There are 4 nested groupings, the coarsest first. Each group lies inside one group of the grouping before and may be the whole of it. The rows also spread widely along 14 directions, which tell nothing about the answers.
In the rows, 128 means zero.
Known rows, each followed by its group in each grouping:
[124 126 160  98  83 116 109 154 113 124  54 161 124 127 119 152 119 137
 139 116 172 110 114 146 114  58]  gevo q_807 Kenof q_585
[144 132 173 123 160  79  81 170 150 121 163 183 138 133 149 167 111 168
 129 118 163 113 158  91 129 120]  gevo q_862 Vip q_283
[ 81 127 109 107 119 116 137 160 173 137 136 133 155 157 141 120 147 138
 158 101 135 124 170 134 169 135]  taka q_405 fizo q_559
[118 118 127 121 146 131 105 124 132 124 110 122 121 134 117  82 132 125
 123 120 116 144 162 150 159 124]  taka q_620 liv q_736
[182 150  79 137 168  93 100 143 133 124 181 120 125 171 155 130 142 129
  89 134 101 133 176 101 138 138]  gevo q_807 kuzi q_724
[110 112 192 105 141  92  97 105 121 107 133 128 131 125 115 150 102  99
  99  95 122 169 160 102 133 143]  taka q_405 tefo q_621
[ 91 156 105 154 112 143 186 122 163 145 159  92 115 123 130 132 135 137
 163 127 156  99 103 166 138 130]  taka q_949 nim q_721
[120 121  91 113 103 129 173 113 112 135 122 102 144 128 118 138 146  96
 123 112 108 125 123 135 136 149]  gevo q_742 soz q_654
[131 164  93 151 140 133  99 143 166 148 144 152 131 134 131 107 134 145
 130 123 134 113 147 136 132  92]  taka q_405 Bev q_945
[123 106 132 123 145 129 126 160 133 119 156 175 152 128 139 154  91 155
 132 132 118 113 122  82 110 137]  gevo q_807 pefab q_106
[159 118 176  93 125 137 132 114 136 143 134 165 121 172 196 128 170 105
 124 130 107 149  82 108 132  79]  taka q_405 tefo q_948
[ 77 136 108 142 142 131 167  73 139 125 173  97 115 161  86 123 137  57
 164  95  95 134 145 141 128 120]  gevo q_807 kuzi q_659
[ 66 131 142 100  85 113  88 145 138 131 100 132 145 218 121 107 141 129
 192 117 124 174 179  68 127 125]  taka q_264 ris q_383
[107 141 135 107  77 143 198 142 102 125 119  91 127 189  89 154 118 138
 157 166 173 125 108 128 117 157]  gevo q_807 Kenof q_547
[147 146 171  95  89 138 145 137 139 157 123 137 124 201 142 152 161 109
 179 119 183  90 112 121 144 159]  gevo q_862 kimul q_349
[144 125 173 122 113  97  69 136 109 125 111 123 113 140 162 132 122 158
 128 132 146 148 129  93 123 139]  gevo q_742 gofi q_925
[107 159 106 161 143 119  62 126 144 149 128 145 122 126  86 126 115 113
 161  88 129 113 177 106 112 117]  taka q_405 Bev q_703
[107 142  38 165 131 145 116 138 125 154 144 121 144 116 116  95 139 152
 143 145  78 132 144  95 128 151]  taka q_620 liv q_269
[137 171 114 152 121 116  55 141 156 147 120 136 102 174 153  83 148 148
 160 121 149 124 159 129 128  73]  gevo q_862 Vip q_174
[119 145 106 139 134 140 150 118 148 126 173 123 143 167 119 128 104 113
 127 118 122 118 142 116 120 141]  gevo q_742 gofi q_457
[201 132 156 102 213 111 148 106 158 127 181 177 116 136 155 146 160  72
  63  94 114 116 130 176 161  63]  taka q_405 fizo q_470
[161 135 108 163 161 177  77 144 131 160 107 148 112 118 114  85 102 152
 145 146 129  97 119 115 122 159]  taka q_949 Dekab q_861
[102 105 124 128 137 118 145 148 111 116 127  92 104 144 126 125 126 152
 161 141 142 123 147 135 139 156]  gevo q_742 soz q_654
[ 47  95 143 114 159 159 156  93 153  94 150 137 133 197  74  87  91  64
 169 102  91 150 172 143 134 105]  gevo q_807 kuzi q_659
[ 43 108 107 110  95 128 165 133 124 125 120 107 150 176  80 131 139 106
 203 117 113 132 159 106 138 163]  gevo q_807 kuzi q_659
[117 190 101 124  58 129 149 158 162 145 111 143 162 130 101 155 127 154
 133 118 185  87 118 148 129 101]  gevo q_807 kuzi q_659
[115 167 156 135 102  86 105 147 124 135 133 100  99 148 144 148 146 176
 143 147 169 159 130 115 122 104]  taka q_405 fizo q_559
[110 109 110 122 145  98 136 131 103 112 138 104 129 134 110 125 133 132
 117 144  99 162 163 120 138 144]  gevo q_862 Vip q_174
[116 143 143 166 158  75  63 107 123 102 118  95  66 116 123 173  70  97
 117  61 148 112 195 133  91  59]  taka q_949 nim q_721
[109 132 181 119 137 103 161 109 143 116 167 152 133 114 116 162 126 121
 127 111 147 128 107 148 128  91]  gevo q_742 gofi q_925
[175 139  74 109 129 136  79 198 125 144  57 158 148 142 100 121 121 146
 105 121 148  82 196 126 150 143]  taka q_405 tefo q_621
[149 118 145 131 127 155 116 140  81 130  81 139 116  68  99 108 102 186
  91 187 133 146  82 138 119 134]  taka q_620 liv q_269
[146  97 165 102 128 100 118 148 127 131 153 159 146 118 188 172 143 149
 130 124 119 122  97  71 138 163]  gevo q_807 kuzi q_659
[137 127 148 147 161 129  98 119 103 135 129 147 108  95  93 131 114 133
 121 145 119 142 117 114 106 123]  taka q_405 Bev q_945
[138 154 167  94 103 117 133 123 157 147 130 137 147 142 114 121 156 114
 132 106 179 120 130 165 177 165]  gevo q_862 kimul q_349
[ 98 132 139  95  80 126 145 128 134 127  91 111 143 155 113 140 128 107
 133  98 152 120 152 142 147 128]  taka q_620 liv q_736
[ 96 116 133 139 125 117  98 141 114 141  97 156 113  83 106 100 167 164
 180 147 122 142 102 147 136  91]  gevo q_807 kuzi q_724
[144 157 137 122 134 113 149 144 154 129 146 168 142 119 115 152 131 143
 111 119 163  99 122 163 136  76]  gevo q_742 gofi q_925
[127 138 112 121 129  97  89 157 132 133  92  74 127  82 102  91 136 171
  99 126 167 145 183 178 196 208]  taka q_405 fizo q_470

New rows. What belongs after each?
[ 97  88 124 129 130 154 147 130 111 124 117 140 147  82 107 121  96 144
 132 137 105 128 101 126 122 154]  gevo q_742 gofi q_457
[ 64 108 103 110 110 164 164 102 136 121  94 121 175 102  67  81  95 105
 107 120  90 165 134 161 148 146]  taka q_949 Dekab q_861
[166 132 144 143 177 142 129 105 122 131 155 148 109 117 102 129 112 104
 112 121 128 105 113 146 119 126]  gevo q_742 gofi q_457
[ 98 122 169 132 125 139 113 165 138 132 116 170 108 133 141  69 147 213
 189 187 160 152  77 152 138  71]  gevo q_807 Kenof q_547
[158 127 120 146 174 158 153 107 112 139 142 125  96  87 109 123 127 124
 101 152 113 119  88 163 122 117]  taka q_405 Bev q_703
[152 141 110 119  88 153 130 129 123 146 107 125 144 153 139 130 122 122
 119 127 132 110 110 111 121 148]  gevo q_742 gofi q_925
[135 153  94 139 117 126 136 141 117 128 111 108 122 119  91 135 110 142
 107 137 150 109 146 154 121 117]  gevo q_862 Vip q_174
[155 136 120 135 158 152 128 151 114 139  95 116 105 131  72 111 112 145
 133 153 163  96 145 160 143 163]  taka q_949 Dekab q_861
[ 82 134 167  98 100  63 168  93 136 117 165 106 152 120 126 158 167 106
 119 106 125 179 127 137 155 127]  gevo q_862 Vip q_174
[126 133 114 125 135 131 164  94 132 127 158 105 138 111 115 164 107  87
  83 100 111 125 129 132 124 146]  taka q_405 Bev q_703
[138 116 139 113 138 132 144 103 113 127 130 106 104 154 130 116 145  95
 135 124 117 134 119 144 142 144]  gevo q_807 pefab q_106
[ 83 100  93 135 127 161 177 144 124 141 144 145 160 100  99 111 132 153
 170 152 101 120  97 119 133 172]  gevo q_742 soz q_654
[200 160  96 161 175 106  72 159 109 124 158 138 119  94 110 115 106 193
  61 180 125 142 142 115 119 142]  gevo q_807 kuzi q_724
[ 83 110 134  95 102 138 178 116 134 117 126 122 148 180 115 127 124  97
 143 121 118 141 140 132 135 121]  gevo q_862 Vip q_174
[ 91  99 161 105 165 137 184 112 118 116 154 140 127 164  72 150 126  78
 155 124 109 136 143 122 131 138]  taka q_405 tefo q_621
[ 76 162 162 109 101 123 133 109 181 136 147 139 146 190 105 133 131  87
 168  81 160 129 160 132 140 108]  taka q_405 Bev q_703
[ 94 115 147 116 114  98  97 151 117 116  97 125 112 143 118 119 140 154
 166 134 144 146 153 132 140 110]  gevo q_807 kuzi q_724
[157 127 179 114 129 183 140  91 105 143  92 142 118  95  68 126  96  96
  97 136 146 121  75 159 116 150]  taka q_405 Bev q_703
[103 109  43 142 140 119 105 136 117 133 134 142 161 101 135 136 119 126
 107 114  43 149 161  73 105 111]  taka q_405 Bev q_703
[149 160  67 121 119 151 176 138 151 141 118 126 148 104  93 152 114 113
  81 103 140  81 136 171 135 114]  taka q_264 ris q_383
[168 147 111  87 103 159 172 116 138 143 112 147 162 167 112 116 143  86
  85 128 127 119 116 161 147 124]  gevo q_862 Vip q_283
[156 166 109 130 107  94 106 130  80 123 128 119 152 130  60 169  93 123
  75 142 129 154 150  79  90 158]  gevo q_807 Kenof q_585
[173 161  95 131 148 155 145  99 125 152 143 140 127 161  77 103 148  71
 121 125 115 114 121 152 132 127]  gevo q_807 Kenof q_547
[148 122 116 121 160 131 142 136 133 121 138 138 130 140 126 129 114 119
 102 132 116 122 143 137 135 121]  taka q_949 nim q_721
[147 116 129 109 133 167 186  99 113 136 162 126 149 170 107 171 107  63
 113 115 100 102 117  83 115 191]  taka q_620 liv q_736
[176 155 125 119 159 135 214 150 122 132 186 107 101 226 114 156 161 132
 149 182 169  90 126 143 140 149]  gevo q_742 gofi q_925
[ 90  90 142 110 120 144 142 140 119 124 102 136 130 114 118 113 120 144
 154 136 129 130 119 148 145 141]  gevo q_862 kimul q_349
[135 118 144  92 107 104 127 111 120 109 123 123 154 147 131 164  94  83
  83  84 123 139 149 108 126 142]  gevo q_807 Kenof q_547
[119 145 111 126 109  93  85 102 117 132 134 102 120 203 141 125 158  81
 153 101  91 162 169  75 120 120]  gevo q_807 kuzi q_659
[ 68 164  88 143  60 139 132 124 167 139 121  71 125 156 171 103 123 147
 139 112 136 151 132 140 129  95]  taka q_405 fizo q_559
[ 73 112 125 113 130 126 160 138 136 122 136 130 144 150 100 128 134 125
 161 122 121 130 158 128 148 132]  taka q_620 liv q_736
[ 98 109 155  99  93 156 155 129 133 119 114 142 158 134 118 127  97 134
 127 135 131 135  97 121 130 147]  gevo q_807 kuzi q_659
[ 78 130 129 160 119 141 109 130 137 138 157 127 131 117 133 128  97 163
 158 141 120 145 114  78 100 149]  taka q_405 Bev q_945
[157 142 138 123 123 160 140 122 129 154 145 157 141 138 131 131 137 121
 118 145 116 129  84  98 120 142]  taka q_405 tefo q_621
[102 107 146 106 106 163 126 126 115 119  79 155 139 136  97 105  92 121
 128 132 124 142 122 145 117  99]  gevo q_862 kimul q_349
[116 161  60 158 106  97  79 155 140 125 106  92 123  71 149  65 135 210
  93 151 134 164 141 175 152  88]  gevo q_807 Kenof q_585
[104 138 120 123 106 125 159 134 129 141 135 142 142 133 104 136 148 131
 164 131 137 123 106 132 130 119]  gevo q_807 Kenof q_547
[152 101 102 119 146 172 170 107 122 118 168 124 145 151 150 140  75  93
  72 128  78 124 117 105 112 162]  gevo q_862 kimul q_349
[ 78 114 166  84 104 135 176 121 159 119 133 133 139 204 120 140 138  82
 184  94 149 110 141 141 153 126]  gevo q_807 kuzi q_659
[107 140 112 113  84 100 112 121  82  93  82  79 136 141  97 111  90 149
  58 164 111 215 165 130 109 102]  gevo q_862 Vip q_283
[ 89 111 160 130 117 131 109 111 118 126 121 118 125 107 118 128  98 133
 139 116 126 143 127 105 126 159]  taka q_620 liv q_269
[131 147 189 125 118 138 102 116 173 150 137 167 120 113 161 138 124 126
 146  89 163 107  85 126 125  99]  taka q_264 ris q_383
[117 147 115 111 103 165 165 156 142 152 127 171 177 142  77 127 128 147
 144 149 147 104 115 120 142 158]  taka q_620 liv q_269
[124 133 199 118 146  96 117 141 110 118 136 138  95 156  90 157 123 140
 161 139 181 130 146 133 127 125]  gevo q_862 kimul q_349
[109 116 132 106 139  95 126 169 136 122 143 164 158 153 127 125 153 166
 152 144 126 142 154 110 152 125]  gevo q_742 gofi q_925
[106 147  88 145 148  78 132 126  96 124 124  84 111  84  57 148 147 125
 113 123 120 148 180 152 139 129]  taka q_405 tefo q_621
[115 198 134 117  92  99 147  93 167 136 169 133 152 150 132 129 157 116
  94 116 125 184 112 134 125  55]  taka q_264 ris q_383
[112 121  96 121 142 159 152 155 162 143 128 143 143 130 121 114 124 132
 140 115 130  94 143 155 155 138]  taka q_405 fizo q_559
[115 153 176 101  86 109 108 103 134 116 113 133 147 142 119 158  87 101
  74  93 139 170 136 113 106  90]  taka q_405 fizo q_559
[173 162 137 132 134 142 104 117 140 129 127 128 132 134 129 118  80 131
  60 129 141 136 126 130 119 122]  taka q_949 Dekab q_861
[130 120  58 114 100 124 138 115 126 123  99 118 150  98 155 123 129 103
  73  93  77 133 129 153 131  83]  gevo q_807 pefab q_106
[141 144 114 112 108 120 129 146 119 123 114 146 133 182 139 141 127 133
 112 144 125 138 141 114 106  66]  gevo q_862 Vip q_283
[ 73 130 173 113  94 139 117 139 141 138 141 130 141 208 134 106 131 150
 190 154 137 177 126  71 128 163]  taka q_405 fizo q_470
